The same things were measured in two ways. Each way mixes the same 11 hidden numbers, adds some noise and spreads widely along 5 directions of its own, which tell nothing about the thing.
In the rows, 128 means zero.
Some things both ways: the first way, then the second way.
[116 128 115 155 128 169 137 117 130 105  93  97 114 134 118 106  96 153
 121  93]
[134 117 100 151 102 121 133  93 135 128 175  95 150 141 119  68 154 109
 114 131 104  94 127 139 104]

[ 81 134  84 181 119 196 146 102 175  89  96 120 159 110  79 108 109 105
 143  77]
[177  80  97 118 125 127 138 117 160 135 167 141 130 142 102  68 146 124
  99 139 114  99 104 161 143]

[136  47 127 143 144 177 183 129 202 144  80  67 189  99 103 143 123 111
  74 131]
[114 111 128 101 113 130  92  88 148 143 149 121 108 135  77 118  85 109
  77 143  83 122 114 139 181]

[124 104 142 136 104 127 192  97 167 177  92 103 121 143 131 154  79  95
 100 114]
[ 66 135  76  79 114 108 189 110 137 148 183 109 110  71 107 118 132  99
 136 176 175 124 109 132 141]

[ 87 128  68 179 127 140 142 125 136  98  80 102 149 106 163 106 159  82
 132 148]
[122 133 190 148 157  76  88 106 149  93 162 110 197 153 135 126 119 166
 122 138 100 105  76 135 120]

[126 102 136 123 150 160 194 124 148 144  95 128 140 150 128 140 122 117
 132 106]
[139 146  98 106 126 136 126 109 121 142 152 120 180  94 115  92 112  77
 117 106 104 121 110 158 151]

[129 162  27 171 161 133 107 156 136   5 118 123 136 129  63 142 149 123
 132  96]
[181 144  98 126 128 129  98 158 149 165 139 146 123 140 141 101 124 106
 118 140 111 136  80 166 139]

[ 75 144 106 146 133 108 153 131 183 158 132 131 141 161 110 180 144  86
 109 128]
[121 139 104  97 111 112 113 105 142 143 135 131 159  90 100  72 120  69
 104 114  92 140  92 192 148]

[145  51 125 142 121 156 143 102  88 155 114  88 118 158 157 104 106 150
 127 169]
[ 97 133 166 144 127 119 129 149 165 143 133  87 152 125 150 140 128 165
 122 157 134 131 115  80 132]

[ 76 127 117 144 130 116 119 176 114 151 111 147  80 118 130 107 167 134
 123 102]
[ 61 124 116 116 140 125 151 138 149  81 134 107 128  84 106 117 109  94
 133 124 146  83 150 162 142]

[221 163 138 147 122 127 172 138 109 100 136 153 211 135 126 157  74 142
 157  92]
[127 151 115 178 199 123 118 111 102 133 147 137 128 135 126 134 108 111
 119  89 113 105 124 121 137]

[160 109  63 181 158 166 129 152 110  10  90 127 167 116  77 150 123 120
 145  78]
[133 165 105 130 138 164  89 111 134 148 153 118 157 123 113  97 117  76
  89 102  84  74 128 119 166]

[170 165  53 126 145 150 149 111 111  76 126 123 140 128 146  67 146 176
 161 127]
[ 92 163 133 186 121  68  83  97 122 105 119  60 136 113 121 155 127 108
 132 124 116  69 100 112  66]

[131 132  61 160 119 100 140 131 116  88 108 132 130 104 120 148 138 104
 129 117]
[ 69 147 121 134 153 123 159 153 140 128 141 100 103 111 138 146 137 155
 150 145 182 150 118 117 120]

[ 62 154  93 168 145 155  81 138 114  75 104  88 105 123 111 119 126 159
 103  97]
[113  79  95 132 127 141 169 133 147 153 157 147  86 123 118  81 134 131
 118 178 169 162 129 137 127]

[ 84 178 140 161 128 134 109 167  90 131  92 124  76 141 172 107 165 198
 140 100]
[194 129 135 155 164 118 160 168 134 108 173 138 144 148 185 115 124 193
 172 130 158 158 121 140  91]

[ 49 164  70 175 144 112  90 136 124  82 117 136 123 125 102 173 152  97
 127  83]
[170 113 117 130 104 116 118 119 142 135 138  83 177 149 123  90 173 160
 127 117 121 147  70 162  98]

[145 101  73 140 146 126 149 140  93  92 100 140 140 109 143 123 162  97
 144 139]
[111 182 127  82  99 154 113 160 148 119 148  84 215 102 150  82 135 127
 165 150 147 150  97 154 109]

[162 125 136 149 110 101 125 135  90 134 132 139 145 118 118 169 102 145
 127  91]
[ 99 167  91 120 130 161 137 137 133 149 144  79 129 130 117  98 156 135
 143 122 137 140 126 113 123]

[ 75 151 107 145  86 119 126 138 130 178 123 142  70 146 131 147 154 180
 112 138]
[ 82 157 122 188 143 115 140 140 142 114 131  94  74 117 145 139 137 131
 128 110 143 107 156 116 100]

[113 131 148 129 105 111 166 142 131 195 122 139 131 126 155 139 122 138
 113 130]
[112 133 113 112 142 140 162 167 138 137 146 130 135 120 146 101 119 144
 160 149 163 187 116 162 132]

[166  77 128 127 143 134 186 148 138 145  57  68 146 117 195 140 142 153
  76 161]
[ 55 160 160 139 150  92 115  89 121 125 169 115 126 114 130 176  76 122
 109 145 122 128 114 114 159]

[137 135 137 125 141 142 157 131 114 135 116 113 155 133 153 127 108 158
 118 122]
[128 131 123 147 130 113 126 128 109 143 135  86 136 127 137 162 111 161
 157 162 169 162  93  98  88]

[ 61 177 169 119  97 123 104 146 109 212 157 184 102 150 116 194 126 167
 100 114]
[113 145  90 161 152 141 102 129 130 139 113 110 113 124 108 116 145  88
 110 102 127  96 108 143 125]

[157 119 112 182 140 157 128 151  95 100  94  92 149 121 182  62 147 221
 168  78]
[119 131 135 104 136 110 160 135 153 121 163 110 116  94 129 151  97 156
 134 154 148 109 134  90 142]

[120 222  98 137 121  84 104 128 151 113 149 124 117 124  93 162 149 144
 110 115]
[130 123 102 207 152 100 143 122 111 106 127 108  39 154 126 110 149 182
 163 117 164 179 137 146  34]

Other things, the second way, with their names:
<17>: [140 137  97 110 105 169 154 165 147 140 143 104 135 118 142  79 132 137
 148 131 144 163 143 144 124]
<502>: [177 157 118 104 150  78  68 118 141 166 110 120 123 105  98 183 107 118
 101 126 105  99  29 120 148]
<335>: [154 133 122 138  89 152 123 134 129 105 141  95 161  92 151 124 109 127
 135 131 159 120 138 126  91]
<220>: [106 123 150 170 141 113 126 100 133 119 153 110 167 137 133  86 140 136
 112 114 109 135 123 135 114]
<327>: [105 156  82 109 109 112 115 113 116 162 156  91 151 101 111 109 117  85
 151 194 146 115  84 108  96]
<485>: [129 102 114 144 114 163 157 150 144 122 167 127 106 147 151  99 117 147
 129 151 158 158 156 151 129]
<35>: [108 121 133 167 172  79  99 100 115 135 159 130 162 130 133 182 107  96
 105 162 141  71  58 117 140]
<528>: [158 108 134 155 128 108 137 119 129 131 145  77 137 152 128 135 122 181
 144 132 122 134 122  94  98]
<501>: [ 91 171 124  72 121  97  82 142 155 147 140 123 123  77 112 168  68  87
 128 212 143 101  61 117 149]
<213>: [185  94  50 110 118 132 170 175 128 137 137 140  81  91 136 147  98  99
 157 162 193 122 116 167 118]
<209>: [ 62 139 117 127 123 133 132  99 142 119 155 104  81  84 105 154 107 107
  97 149 157  84 145  93 141]
<259>: [130 109 140 141 170 109 134 128 155 152 150 168 156 128 136  89 140 122
  93 126 116 145  84 160 165]
<238>: [117 141 107 133  88 166 198 155 140 109 140  70  91 103 149 102 127 165
 154  86 148 174 210 135 111]
<457>: [102 102 124 147 154 127 154 100 129 102 151 127 101 119  99  84 120 151
 127 121 140 150 156 136 111]
<451>: [102 119  68 108  81 158 155 127 115 155 145  65 141 118 108  87 137 111
 158 165 157 158 128 130 103]
<279>: [163 103 136 147 115 150 144 106 130 121 154 106 166 134 135  73 150 176
 120 103 135 179 131 136 100]
<2>: [107  97 132 184 138 103 147 119 128  98 142 105 138  93 146 163 108 114
 124 146 171  73 137 101  97]
<311>: [ 87 121 134 123 117 124 133 128 138 109 162 128 150 102 142 116 105 118
 132 178 172 144 111 154 119]
<187>: [133 122 109 119 191 136 117  98 131 136 148 144 129 124  79 118 118 112
  89  91 104  93 104 135 182]
<359>: [136 131 164 205 170 137  87  97 160 134 168 144 132 214 137  57 172 149
  54  64  42 118 125 160 166]
<420>: [136 145  94 126 108 174 177 135 141 125 168 112 139 120 142  25 164 134
 136  84 122 171 175 171 116]
<100>: [187 116 139 160  92  94  77 107 130 127 116  27 154 168 113 162 140 194
 139 139 114 105  76  82  60]
<277>: [ 78 117 157 180 148 102 104  68 117  99 130  77 148 135  89 118 116 140
 111 107  96 104 139 101 103]
<223>: [122 137 107 203  82 143 121  93  87 116 156  54 156 134 155 125 119 103
 134 116 132 106 166 108  67]
<22>: [197 172 140 177 151 121 115 121 105 142 171  81 187 175 175 133 149 199
 155 102 120 147  93  88  81]
<319>: [ 72 152 111 114 154 116 121 119 129 129 127 105 141  83  90 106 108  97
 143 151 135 108 117 109 116]
<15>: [ 25 157  99 137 165 102 145  80 114 144 178 131 105  76 106 140 108  63
 108 170 158  84 117  98 145]
<110>: [109 144 107 143 120 138 104 107 103 116 116  76 164  98 100  93 110 107
 154 128 131 129 135 112  71]
<441>: [160 154 125 113 117  84  82 122 176 147 155 107 116 146 110 116 139 132
  99 149  76  75  69 131 137]
<218>: [129 179 144 144 154  86  58 112 145 134 134  85 143 130 118 188 112 113
  98 118  85  37  73  92 145]
<526>: [ 54 165  97  62 137 145 155 144 150 146 161 142 122  61 114 100 110  89
 133 175 172 148 112 142 165]
<185>: [197 132 142 121 165 112 145 135 136 160 166 152 141 159 153 105 137 210
 136 118 128 223  72 148 134]
<148>: [138  86 117 165 167 123 140  84 114 133 175 162 153 152 122  81 140 120
  96 112 127 148 100 174 142]
<180>: [204 150  86  92 124 140 137 158 128 160 179 138 163 126 170 154 118 121
 137 138 159 137  61 168 159]
<353>: [169 104 109 152  96 155 110 144 136 139 148  84 130 171 145 147 127 151
 125 157 150 117 110 120 117]
<427>: [113 131 132 152 157  77  81  76 146 127 141  83 157 160  76 114 161 119
  90 105  66  48  71 127 136]
<184>: [124 114 131 180 114 130 153  95 106  93 152  77 129 123 134 104 122 168
 148 111 147 149 176 107  59]
<86>: [117 121 132 181 104 111 129 110 150  84 168 106 109 129 138  73 129 128
 124 144 120  88 173 132  72]
<207>: [111 144 146 168 119 140  85 124 145 125 121  70 135 164 128 130 143 145
 102  99  97 112 119 128 129]
<419>: [140 118 106 165 132 126 126 152 124 117 122 118 146 139 142  83 135 121
 155 123 140 163 112 188  87]
<465>: [124 119 113 158 170 120 136 122 144 111 135 124  67 138  97 108 135 153
 119 100 124 116 141 133 122]
<129>: [153 145 129 151  90 113 124 138 151 143 126  73 110 129 146 117 152 180
 137 135 135 163 112 109  74]
<436>: [210 138 111 199 132  94  78  99 104 137 148  85 185 207 134  48 189 169
 154 108  86 153  63 154  26]

Some of these things the first way, each followed by its name:
[ 66  76 141 124 125 135 113 153 112 188  96 119  71 125 127 174 163 154
  67 149] => <207>
[168  71 153 118 126 150 174 123 124 167 119 121 128 142 111 132 108 142
 122 128] => <17>
[109  84 130 127 153 114  96 113 119 147 124  74  52 194  97 178 150 134
  84 166] => <129>
[133 208 140 116 143 123 103  94  94 113 140 106 108 143 130 121 106 157
 127 113] => <436>
[148  81 138 128 148 139 166  95 160 131  98  80 131 134  89 146 114  58
 103 146] => <457>
[146 121 111 140  95 150 212  87 170 134  89 110 162 137 123 164  57  67
 100 149] => <15>
[133 122 115 151 179 151 115 137  96  59  83 117 144 102 111 146 151 129
 140  63] => <187>
[138 160  80 106 129 149 184 115 147 119 134 155 151 110 114  88 126 125
 147 129] => <419>
[169 111 169 164 144 116 104 133  93 129 142 121 192 175 123 221  96 109
 118 120] => <279>
[131 121 152 137 120 121 153 146 131 150 136 122 154 129 105 139  56 133
 103  80] => <451>
[118  93 161 134  99 176 166 151 145 189  92 118 141 114 138 136 108 173
  82 135] => <485>
[173  84 143 103 146 184 223 134 144 137  62 146 148 135 129 177 117 132
 108 111] => <180>
[126 158 137 169 111 180 103 195  91 122 124 153 193  97 146 128 103 247
 119  66] => <353>
[118 150 114 172 134 132 137 137  94  82  81 117 123 139 148 162 125 149
 139  89] => <22>
[128 154 100 130 161 160 140 108 138 120 127 130 163 143 135 135 172 174
 155 104] => <502>
[215  49 141 121 153 172 198  90 136 114 100  67 149 141 109  78  72 122
 136 119] => <528>
[154  98 136 129 158 129 168  88 135 134  79  75 137 138 154 168 149 117
 118 138] => <185>
[147 121 127 152 163  83  66 148 109  77 125  93  77 151  52 185 140  91
  97 106] => <465>
[ 62 160  60 177 124 187 104 139 139  81  81  84  77 116 136  43 173 201
 131 122] => <86>
[ 63 172  59 157 108 199 199 112 160  94  72 145 171 103 152 107 101 110
 132 117] => <35>
[ 89  80  88 126 150 138 162 112 139 119  64  97  78 117 122 136 165  80
  98 151] => <526>
